The rows are grouped in 4 different ways at once. Each group adds its own fixed numbers to the row, and there is some noise. The rows also spread widely along 14 directions, which tell nothing about the answers.
Known rows, each followed by its group in each grouping:
[-37  29  11  -5  25 -23 -38 -48   3 -29 -13   2   5  52  -7   8 -20  52
 -34 -13   7  19  46  26   7  26 -22 -25  -2  36  19  15  30   6  18  48
  10  22  -3   9 -12  -6 -45] -> nol k544 k360 T
[-28   8 -17  12 -33 -13  17 -11   3 -16  -7  -2  30  -2  25  68 -10  10
  -8  17  -3  35   6 -24 -22  -3  37  11   2  54  23  26  21   0  20  12
  15  21  -4   6 -21 -51   8] -> vasin k509 k926 S
[ 15  16  -7  17  -5  -8   2 -10 -24  47  22   0  -6  11 -60 -10 -13  11
 -11 -24  22   7  23   0 -17 -11   7 -12 -40  -9  -1 -31  25  26 -67 -12
  36  30 -16  10  -5  44  -6] -> zas k564 k690 T
[  7  -1  33  40   8  -1  13 -40  34  39  -1   4  48  60 -24  30  34  46
 -35 -16   4  -8  11   6 -11  -2  19  24 -20  22 -28 -14  69  -2 -32  12
  11  35   9  10 -35 -35 -12] -> nol k509 k690 G
[  1 -21 -25  31 -32  15  39   5  -6  -1  36 -61  28 -22  17  15  17 -51
 -51 -11 -14 -36   2 -11  14 -25  50 -17  14 -16   5 -18   1 -43  -7 -34
 -27 -27  37  41 -31 -24  29] -> vasin k783 k717 N
[  0   0   0 -17 -27 -31  -7   7  16 -16 -13  -2 -10 -28 -17  -5   3 -25
  22  52   5  23 -16   3   8  -3  54  -5 -12  15  -5 -11   5 -25  -7  11
 -21 -16  -4  -9  13 -45  -5] -> puda k663 k717 N
[ -4  -3  10   6   0   7  19  20 -25  13  35   5 -26  15  -4   3 -22  -1
  12 -24 -19 -51  18   4   9  23 -38  24  18  -9 -18  -8  16  -1  12  -2
   6  25 -18   6  12  -4  10] -> zas k783 k926 J
[ 25  -6  -2  43   0  28  24 -31   8 -12 -10 -43   4  -3 -46 -38   1   5
 -50  18 -12 -13  49  16  30  -6  11 -27 -20 -28  -3 -39  30 -13 -32  10
 -24  -3 -25   2  18   4 -32] -> doru k207 k360 G
[ 12  20   2  35  25  10 -28 -15  -6  -9  -1  -5 -20  26 -42   2  -9  -7
 -43   4 -26 -12  25  24  22   7   7 -21  -1  -4   5 -10  26  27   6  18
 -14 -11  -5  12 -34   0 -36] -> puda k663 k690 J
[-18  25  22 -49   4 -19 -12  13 -21  33  20   8  -1  39 -13   2  12 -17
   1 -45  12 -19 -35   4  33  -2   0 -10  -9   8 -18 -44 -27  -1 -45  -5
  -1  -5  48  22 -53   9  45] -> doru k544 k926 S
[ 40  22  45   8  -9 -11  16 -10  10  -9   6  -7  25  45 -57  15   7   2
 -21  10  19  25  14  14   6 -17  33  10 -37  15 -22 -30  14  -8 -18  27
   8  -6  28   2 -24  -2 -19] -> nol k564 k690 T
[  1 -25  16  42  -8  27  30  -1  20  49  -5 -16  63  33   9  37  43  -4
 -37  -2 -43 -45 -25 -16   9  -6  17  49  39  48 -41   6  19 -26 -11  -9
 -35  -7  -4 -12 -39 -58   5] -> vasin k207 k717 G
[  1  33  26 -33   5 -47   5 -12 -24   6   5  58 -66  18 -37  30 -15  34
   1 -76  44  38  25  16  19 -19 -30 -36 -61  -4 -13 -68 -28  51   0 -19
  -5  57  25  33 -17  50  83] -> doru k663 k360 G
[ 11  25   1   1  -3  -2  18  14 -19  15 -15  15   7  -9 -25  47 -23  -2
  -9   5  -4  14  -1 -10  -6 -12  21  20 -20  61 -11 -19   3  24  -6   2
  -4  25 -40 -16 -18 -34  24] -> zas k663 k717 G
[  8  11  -1 -12  -5  10  -5  42  -2 -31   2  -4 -41  -9  -7 -31 -23 -33
  -7  13 -22 -27   8  18  40  -6  -5  -8  17  -2  -3 -13 -38 -16  36  -7
 -43 -24 -15   4  21  15  -8] -> nol k783 k360 S
[ -3 -32  18  30 -11  -3  19 -23  14  -8  21 -27  19   0  -4   6  14   1
 -35   1 -12 -14  26  -2   3   1  14  12   2   2 -18 -19  18 -36  11   5
 -32  18   5  18  -5 -30  -5] -> nol k544 k717 G
[-22   7 -10  -5 -28 -30 -15 -16  13  15   1  24 -58  -1 -31 -21  -4  31
  28  -2 -11  32  20  16  21 -11 -42 -12 -11 -17 -13 -34 -35  37 -20  -2
 -24   5  -3 -12  23  66  -8] -> doru k544 k926 S
[ 26  36  13   8  28  34  -3  28  -7   6  -1   8 -21  39 -33   3 -26 -10
 -34 -24 -23 -53   5  21  36  -7 -23   5   2  18 -13 -16   7  29   3  -9
 -17 -11 -10   4 -20  17  -2] -> nol k783 k690 N
[ 15  33  19 -53  23 -27 -21 -21 -62 -35   1 -12  23  -6 -46  39 -36  -5
 -21 -28  -4  37  31   6   8  23 -16  10 -32  66 -13 -39 -27  -1   9  46
 -10  33 -11 -17 -50 -24   2] -> doru k783 k690 N
[  6  10  22  -7  -2 -11  39  19 -10  17  15 -18  36  25 -22   9   7   0
 -27 -35  23 -24  14  15   8  -6   8   7  -4  21 -38 -31   2 -54 -16  -2
  -5  17   0  10   5 -21  35] -> zas k663 k360 T
[ 17   9  22  34 -19   9  46   9  -2 -60   9 -16  -6   9 -10  39 -13 -16
 -33  13  -1  -4  29  12  17  -4  28  -2   1   9  10   2  21 -23  54  28
  -2  -6  15  30  10 -39  10] -> doru k564 k360 J
[ 21  -1  12  37 -10  42  13  58  42  17  -2   9  -3  26 -13 -25  17 -24
  -3  47 -45 -62 -27   6  25 -12   1  48  48  14 -19  24   4 -19   8  -1
 -23 -45 -26 -25  20   0 -44] -> nol k564 k360 G
[  7  22 -26  56 -10  55  27  -3 -14  -1  20 -23  14  15  -9  29 -39   5
 -48  14 -30 -28  44 -17   5   0  -7  -4  -4   0  40  13  59  38 -19   0
  37   6 -33   6 -21  22 -33] -> vasin k207 k926 G
[-44  -1 -60  31 -22 -39 -52  -4  11  17  14  13 -33  -9 -11   7  -2  -1
 -11 -21  -7  34   7  -3 -30  -9   7 -23  18  16  27  30 -17   6  19 -21
 -12   1  -1  10   0  52 -31] -> puda k783 k690 T
[ -2   3   1  32 -25  11  27   7 -18  29  58   0  42  19  -8  53  -2  -5
 -10  -2 -51 -18   8 -31 -13  13 -38  55  17  20 -20   5  -3   7  -6  10
   9   4 -13 -12 -48  41 -21] -> puda k207 k360 G
[-44  37 -50 -19   3 -18 -43 -26 -23  52 -11  16  13   9  -4  40  -3  12
 -33 -46   1  46 -12 -29  -5 -25  15 -36 -13  61  29  -5 -21  53 -57 -22
  -3  17   1   2 -76  29  16] -> vasin k207 k926 G
[-45  30 -30   7  -4   4 -21   0  12   1 -30  26 -29  18  15  10 -40  34
   5  10 -22 -10   2  11   9  17 -20  -7  24  41  37  44  28  45   5  17
  12  10 -51  -3  15 -13 -32] -> zas k544 k690 S
[ -6  -3 -15  23   0  -3 -24 -24  32   0 -28 -24 -15   2 -22 -28  33  -3
 -34  18 -21  14  14  24  33 -27  34 -37  13   2  -3 -22 -11   0 -17   1
 -57 -39   9  -2  -5  -5 -33] -> vasin k544 k926 J
[-20 -28 -15  28  -4   4 -29   3   7   2 -23  11 -50  -4  21  -1   6 -16
 -11  -5 -24 -24 -13   1  11   0  16  -8  41  17   4  18   3   9  40 -13
 -43  -4  -7   7   6 -35  -2] -> vasin k783 k926 T
[ -6  -7  -4 -12   5  -3 -19  -3 -49 -41  28 -36 -26 -20  -3 -15 -34 -29
 -23 -17 -13 -13  47   6  21  20 -13 -31   8 -14  15 -21 -24 -14  31   4
 -23   6  -1  15  -9  18  -8] -> vasin k783 k926 T
[ -8  23  -5  -3   7 -21 -13 -30  -1   9 -27  -3  25  20 -47  -2  10  21
 -24 -10   3  36  19  16   6  -6   9 -12 -24  33 -10 -28  -4   0 -32  24
 -11   6 -16 -15 -18  -3 -34] -> zas k207 k360 S
[-11  23 -17 -15  -2   9  -7  16 -21  16  18 -11 -28   9 -15 -49 -30 -12
  -1   1 -18 -37  14  18  38   9 -43 -20  13 -15  -3  -9 -19   0 -24 -13
 -11 -19 -27 -12  23  55 -15] -> doru k207 k717 T
[-31 -16 -15 -34 -16  -4   7  36  30  94 -18  33 -19  -5  31 -28  23  15
  25 -41  23 -48 -46 -20  16 -16  18  -5  26  15 -26 -10   6 -16 -69 -75
 -23  37 -27   9  34 -25  75] -> vasin k783 k360 G
[ -5  43  51 -71 -19 -50  24 -26  -9  -4   4  30  17  34  -2  47  -9  42
  42  -9  15  48   0   4  22  19 -30  22 -38  41 -39 -40 -25  10 -17  39
  14  29  13 -14 -31  -9  35] -> doru k509 k360 S
[  9  19 -31  37   4  14  15  -5 -40  15  21 -32  27 -13 -46  22 -15 -13
 -69 -39 -16   5  45  -3 -12 -28   9 -15 -21  16   6 -42  -5   5 -25 -14
  -8  17 -21  10 -33  33   5] -> zas k663 k926 G
[ 10   1  19  -7   3   0   8  28 -20  29  24  22 -17  13 -22  16  -5 -12
   3 -29   2 -26  -2  -4   8  -3  -5  12  -9   2 -15 -28   4   6 -10 -24
   0  35   2   9 -18   7  39] -> vasin k663 k690 G
[ -5 -27   0  37  -6 -10 -17 -20 -30 -48  15   1 -62 -25  11  25  -9 -34
 -18  -3 -40 -12  10   2  19  10   4  -8  20  -2   9   0 -10  19  81  10
 -40   7  17  29 -25 -35   9] -> doru k509 k690 J
[ -5 -33  -8  45 -38  34  32 -30  -4  -2  24 -32 -13 -18  34  -2 -11 -17
  11  62 -73 -51  -1 -17  29  34  -8  23  27 -38   2   4  25  34  -8  23
 -13 -30 -30  -2 -23 -34 -42] -> zas k207 k360 S
[ 40 -16  26  41  -5  14  26 -24   8 -25   7 -36   5   0 -48 -18  18  -8
 -39  22 -17  -6  36  17  25  -2  21   2 -20 -26 -16 -41  18 -25  -6  24
 -26 -10   2   8   3 -11 -28] -> doru k564 k360 G
[-38  -4 -13  26 -18  24  24 -41  -4 -21   3  -3 -12  10  74  50 -35  18
 -29  -4 -45 -26  16 -21  32  25 -30  -4  26  19  25  24  22  50  36   8
 -22   8 -12  26 -35 -33  10] -> nol k207 k926 G

New rows. What belongs after each?
[ -1  27 -33 -11   4  17  -5   3 -20 -10 -12 -18  -7 -24 -26 -28 -49   2
 -34   4 -12  17  55   2  21 -16 -20 -25 -13  24  11 -22 -21  10 -20 -12
 -29  10 -63 -20  21  46 -24] -> nol k207 k926 G
[ 10 -38  11  43   2  21  17 -30 -14  -9  16 -48  23 -11 -20 -19  -2  -3
 -26  26 -32 -34  37  -1   7  32   5  19   3 -12 -13 -15  47 -31  -5  27
 -14  17 -37  -8   4 -46 -48] -> zas k207 k717 G
[-12   5 -14  14 -13 -46 -16  10   7  14  15  26 -29   1 -34   2  28 -10
   3 -19  15  31  -3   7 -17 -32  31  -8 -12   9  -5 -13 -18 -13  17  -9
 -11   9  21   8   3  16   6] -> zas k509 k360 J
[ -9  -9  31  -8 -13   4  -6  -4  13  -1   1   7 -12  19  19 -12   8 -14
  20  28 -35 -30 -27   4  39  20  -3  28  25  -1 -24  -5  -6  12   1  21
 -30 -26  10  -3 -27 -29 -14] -> nol k564 k926 S
[ -9  -7  46  19  15 -26   2 -23  31  19 -10  26   8  69 -46  -1  41  52
 -15 -45  49   0  24  33  -5   2   9  -4 -24 -10 -16 -19  57 -24 -20   9
  23  51  27  28  12 -11   6] -> vasin k564 k360 S
[ -7   1  -3  14 -32 -28  22   2   8   9  11  23 -24   0 -38  10  -4  25
  19 -10  12  27  27   8 -19 -19 -12  14 -24   7  -5 -12  12   5  -8   0
  14  25 -11  -1  41  31  -4] -> zas k564 k926 N
[ 29  26  24 -48  -8 -20  20  18 -25 -10 -26  20 -41 -25 -39  16 -24 -14
   5 -20  35  30  -7  -4  21 -23  28 -21 -49  25 -20 -64 -34  16  -8 -13
 -20  29  -9  10   2 -22  76] -> doru k783 k360 S
[ 10   9  64 -27 -24 -45  40  25  21  -5   2  34  14  50 -24  53   4  37
  32 -16  62  32  10  11 -15  -3   9  34 -26  48 -32  -9  25 -48  20  20
  29  53  24   0  35 -36  39] -> vasin k544 k690 T
[ -6 -15  -4 -14 -29 -28 -25 -40 -29 -23  26 -42  -3 -40  -6  -1 -10 -32
   2  40 -28  43  17 -17   5  14  22  -9 -10  -3  -3 -30 -27  -2 -15  33
 -27 -19   5  -4 -38   0 -34] -> puda k544 k926 T
[-38  -2  40 -13  18 -31 -17  35   4 -21  19  46 -51  53   1   4 -10  24
   7 -60   6 -30  25  36  11  16 -69  18  35  21 -22  11 -15 -29  85   5
 -23  37  17  19  37  18  17] -> nol k544 k926 J
[-13  53  17 -29  10  23   8  19 -10  11  25   3  21  67  -4 -13 -39  15
   0  -3 -14 -40  15  17  41  23 -61   8   4   7   0  -1  11  11 -33  17
  29 -11 -10 -10 -17  45 -27] -> nol k207 k926 S
[-14  24  -4 -28   1 -15 -36  12   2  22  -4  14 -29  11 -17 -17  -8 -13
  13  12  10   2 -22   2  18   3  26 -22   2  15   6  -5   8  16 -34   1
  -1  -4  -2   4 -15  -1  -3] -> puda k544 k690 J
[  2   2  12 -19  -8 -44 -21   6 -11 -13  -6  26 -26  -1 -49  -2   1 -13
  39  23  29  32 -11   6 -12   2  37   1 -40  19   6 -15  17 -10   3  23
  12  13   6 -13  11 -29 -17] -> zas k207 k717 N
[ 28  10  -3   7 -12   1  16  -6 -20 -50  26 -49  20 -30 -42 -26 -24 -14
  -5  63 -48  14  61  15  20  20 -14  20  -7  -2  -6 -27 -20 -32  11  54
 -24 -26 -40 -41  10  22 -82] -> zas k663 k360 G
[ 11  11  17  41 -11 -20   6   3  24   4 -22  32 -20  43 -43  48  20  19
 -22 -22  13  29  14  20  -6 -36  12   4 -14  33 -18 -13   5  17  28  -4
 -13   7  16  -2  -1   8   9] -> vasin k663 k926 T
[  7  51 -18  -4  -3 -42 -13  -9  19 -13 -22   2   3  24 -74  -2  11  13
 -42 -24  57  71  35  44   7 -51  48 -61 -50  21  11 -37 -10 -24 -20   3
  -5  -3  34  14  11  28   3] -> doru k663 k690 J
[-17   4 -12   3 -12 -15  20 -38 -35  -3  16 -21   5 -13   1  36 -36  17
 -24 -33   4  11  47  -5 -11  15 -12 -10 -14  22   3 -18  11  11   4   5
   0  43 -26  17  -8 -13  14] -> zas k783 k717 T
[ -3   7  10 -29  -6 -20 -12 -26   6   1 -24 -23  16   3   5 -21   8   2
   4  27 -34  12  -7  22  43  14  10   4  15  38 -35 -15 -33 -21 -13  33
 -57 -32 -11 -30 -15 -39 -32] -> zas k509 k690 T
[ -9  25  11 -27 -15 -20 -11   4  22  12 -16  28 -39  26 -22 -25   4  14
  24  -6  -5   9 -12  34  49  -4 -23  -8  -2   1 -19 -23 -37  17 -16   4
 -30 -25  13  -5  10  35   1] -> doru k564 k690 S
[-30  25   3 -47 -28 -30   7 -14 -46 -60  67 -22  -6  -8  40   5 -69  -2
  19   7   1   9  59   0  19  43 -41 -17  -8 -12  29   6 -11 -13  39  29
  27  15  15  22  -6  32 -10] -> nol k509 k690 T
[ 18  27   3  15   7   0 -15 -23 -32 -24 -10  11 -34  12 -39  39 -23 -15
 -24   9  -9  33  11  -1  11  -7  27 -22 -35  19  21 -23  12  66  13  31
  -1  -4   6   7 -56 -21 -15] -> zas k207 k926 J
[-13  17 -19   8 -27   0   8 -26  -9 -34   1 -19   7 -17   0  19 -28   3
 -23  24 -16  30  29  -6   8   7   8 -10  -6  23  30   6   7   8  -2  27
   3  -1 -15   1  -9  -9 -23] -> doru k564 k926 G
[ 14  23  -7  34 -45  31  55 -21   7  -4  22 -15   9  12  19  58 -18  -3
 -21  31 -38 -13  -3 -24  21  -2   9  10  -2   4  13  -3  22  51 -12  17
  11 -29   8  15 -54 -13   3] -> doru k783 k360 G
[-36  17   0  -7  19  10  -4  12   1  40  -6  16 -28  34  10  -1 -12  16
 -33 -81  -5 -55   5  24  37   3 -43 -25  21   3 -19 -14  -7  10  -4 -44
 -36  23 -14  36  -5  22  50] -> puda k783 k717 S
[-18   8 -12   9 -20 -13  30 -14 -12  22  12  -8  28   2  19  50  -2  11
 -17 -19 -29   0   8  -9  -1   0 -16  17  17  43 -26  -6 -24   6  -1   0
 -19   7 -17  -3 -27 -10  20] -> zas k663 k360 T
[-24  -7  20   5  -6 -34 -10 -18  14   1  43  14 -10  41 -15 -20   1  43
  18 -11   9   0  46  22  -3  28 -43  12   0 -23  -5   7  27 -17   7  20
  25  30  16  12  25  35 -38] -> nol k564 k690 J
[ 31  -7  20   6 -11  18  31  54   7   4   4   5 -23  -5 -24 -26 -15 -24
   7  23  15 -38   3   1  14 -14  24  11   0   3 -18 -10  19 -33   1 -20
  -7  13 -27  -3  55 -23  18] -> nol k207 k690 J
[  0  55  23 -15  -2   1  20  22  24  37  -9  25  42  63 -24  50  -2  29
 -21 -32   8   4 -11   7   7 -13 -10  22  -3  73 -26   0   6   0 -29   4
   6  10  -2  -4 -29  10  15] -> puda k544 k690 G
[ 17   3  11 -26   7  18  31   5 -64 -39  17 -42 -16 -43   3  27 -51 -42
 -49 -36 -16 -24  36  -3  47  -5   0 -32 -10   9  -4 -51 -31   6  18 -16
 -44  17  -1  43 -37 -13  68] -> vasin k544 k690 N
[-16  26  11 -42  -7 -18  14 -31   5   0 -35   2 -26   2  15   6 -15  16
 -12 -19  19  26   9  15  57 -11  10 -55 -19  18 -17 -34 -23  19 -18 -10
 -57   5   3  25  -7 -22  54] -> puda k207 k717 J
[ 14  35 -27   1 -22  13  -2  11  -8 -13 -20  -8 -24 -17 -16   9 -30 -24
 -16  33 -18  27   9  -6  23 -28  25 -23  -2  30  24  -1 -25  38 -11  -5
 -17 -37 -22 -11  -9  25 -15] -> vasin k564 k926 T
[  2   3  13 -43 -30 -31  10   9 -11   4   0   3 -23 -25  -3   4   6 -35
  28  21  23  24 -35 -11  18 -19  68 -14 -21  10 -11 -42 -14  -4 -29   2
 -15 -10  25  13 -18 -51  38] -> zas k544 k926 J
[-28  20   1 -44 -29  -5  35  -3  10  41 -19  19  -7  15  40  12 -13  12
  26  -3   6 -14 -39 -11  46   5  -5  -9   2  22 -18 -10  -5  25 -47 -17
 -10   2  -6   9  -7 -32  60] -> doru k207 k717 S
[ -3  30  16 -22   3 -12  -7   7  -8  34  20  13  13  32 -26  12  -2   2
   5   1  -6  -5  -2   5  16   8 -10   9  -7  19 -25 -19   1   7 -35   6
   7  -1  -5 -13 -36  12   1] -> puda k663 k717 J
[  7 -12  27  23   1 -15  -7  -8 -12  46  25  20   1  47 -42  13  21  16
   9 -26 -23 -14  -2   7  -7  13 -40  50   0  15 -48 -16   0   8  -8  12
  -6  15  -1 -23 -21  20 -27] -> zas k207 k690 T
[ 13  37  31 -30 -20  17  57   1   8 -51 -21 -30  38  13  22  27 -29   1
 -14  27 -26  -3  10  22  62  14   3  13   8  52 -14   0 -20 -24  22  46
 -38 -36  -3  -7 -12 -51  -8] -> zas k564 k690 G
[  4   1   1  12  10   6 -23  13 -19  23  35 -16  27  27 -51 -33   9 -21
 -22  -5 -12 -22  12   2  -3   0  -6  13  -5  -9 -14 -25   1 -25 -36   0
   4  -5   1 -13 -21  37 -41] -> nol k207 k926 S
[ -1 -31 -16  56 -19  23   1   1 -12 -14  12 -25 -18 -10   5   0 -10 -28
 -16  31 -46 -31  19  -8   6   8   2   7  31  -9  12  20  15  -1  29   1
 -19 -14 -20  -5   8  -8 -38] -> vasin k207 k926 T
[-65  -5  -3 -41  27 -10 -39  -3 -12  -2 -19   3 -12  11  25 -36 -18  28
   0 -38 -18 -27  27  24  33  39 -56  -9  49  30  -3  16 -20 -26   9   4
 -32  29 -35  -3  20  -5  -8] -> vasin k564 k926 S
[ -6 -17   3  18 -34 -36   1 -32  11 -50 -13  11 -13 -21  18  67  11 -22
  -7  33  -8  49 -22 -23 -10 -16  72   5 -11  41  17  10   5  17  48  28
 -23  -6  39  27 -45 -79  10] -> nol k564 k360 N
[-17  58 -15 -28  37  -2 -45 -13 -30 -22 -13   3   2  33 -15  30 -31  -3
 -51 -39  -8  12  18  17  20   0  -7 -28  -9  59  26  -3  -7  35   9  21
  -8  -4   6   8 -65   5 -14] -> nol k783 k926 N
[-45  21 -22 -24 -11 -47  -6 -46  -4   2   4  -1 -21  -2  19 -11 -15  36
   1 -29  11  33  35  16  18   7 -14 -49 -11   0   6 -14 -19  10 -10   1
 -15  19  -2  17   6  29   6] -> zas k509 k360 T
[-20 -19  -1 -19   1  -5  12 -31 -45 -51  46 -52 -13 -31  26 -28 -47  -5
 -28 -20 -12 -24  79  10  31  37 -36 -26   8 -28   3 -29  -9 -35  29  10
 -28  32 -11  33  13  -3   2] -> nol k783 k926 J
[-32  20 -25   7  -6 -29  11 -15  16  47 -29  49  -4  17 -17  43  -6  71
  -1 -42  11  24  19   3 -22 -17 -35   6 -12  55 -14   0  20  32 -25 -15
  13  57 -47 -10  27   7  33] -> doru k663 k360 N
[ 12  14 -26 -15 -16  -7 -20   6 -23   3   2 -15 -26 -31 -24 -12  -4 -50
 -10  22 -11  18 -15 -12  24 -23  44 -24 -11   8   5 -36 -33  13 -28  -4
 -26 -33   6  -5 -28  -7   3] -> doru k783 k926 J
[  9   6  -3  41  -7   3  -2 -12   9  14  13  27 -60  21 -65 -41 -17  38
  17  10  10  -2  49  18   0   4 -28 -11 -41 -48  14 -20  51  39 -29   5
  29  26 -31  -9  45  65 -51] -> zas k207 k926 G
[-12 -23  -3 -18 -19 -42 -23 -25 -20 -39  17  -8 -47 -36 -10 -33 -25  10
  40  36   0  33  47  11   9  30 -14 -18 -11 -22  11 -12  -9  -7  20  24
 -12  19 -18 -11  35  11 -29] -> vasin k663 k690 T
[ -4  -6  18 -35 -25 -25  -3   0  -7   8  19   6 -26  -4  23   2   0 -30
  22   4  -2  -8 -33  -8  26   1  19   2  -2   0 -22 -24 -32   6   1  -8
 -31 -16  27  10 -33 -21  30] -> nol k783 k717 T
[ 23  12 -45  66   3  59   1  13 -26 -14   6 -50  37 -11 -20  40 -15 -59
 -93  17 -45 -20   8 -23   3 -26  58 -13  14  33  43  11  18  10  -1  -7
 -12 -29 -12  11 -69 -16 -29] -> vasin k207 k690 G
[-54  11 -15 -25   5 -10 -11 -21   8  -6 -18  -4   4   9  47  -5 -13  29
 -20 -22 -34  -5  23  16  40   9 -42  -5  52  47 -12  18 -42  -6  20   6
 -60  -4 -22  -3   7  -7  -6] -> nol k564 k926 J
[ 13  11  23   3 -21  -7  38   8   9   8   4   5 -15  11 -19  24  -3  -4
 -27 -23  34   6   3   1  15 -42  40 -22 -40  -2 -14 -50  -4   9 -17 -28
 -14  14  26  43 -11  -7  66] -> nol k544 k717 S
[  0  52  21 -43   1  -5   9  25 -25 -36   9   6   4  19 -14  17 -55  -1
   0   6  16   7  28  11  21   7 -13  -4 -25  29  12 -17  -3   1   2  19
  23  15 -11  -2  -5   2   8] -> nol k663 k926 S
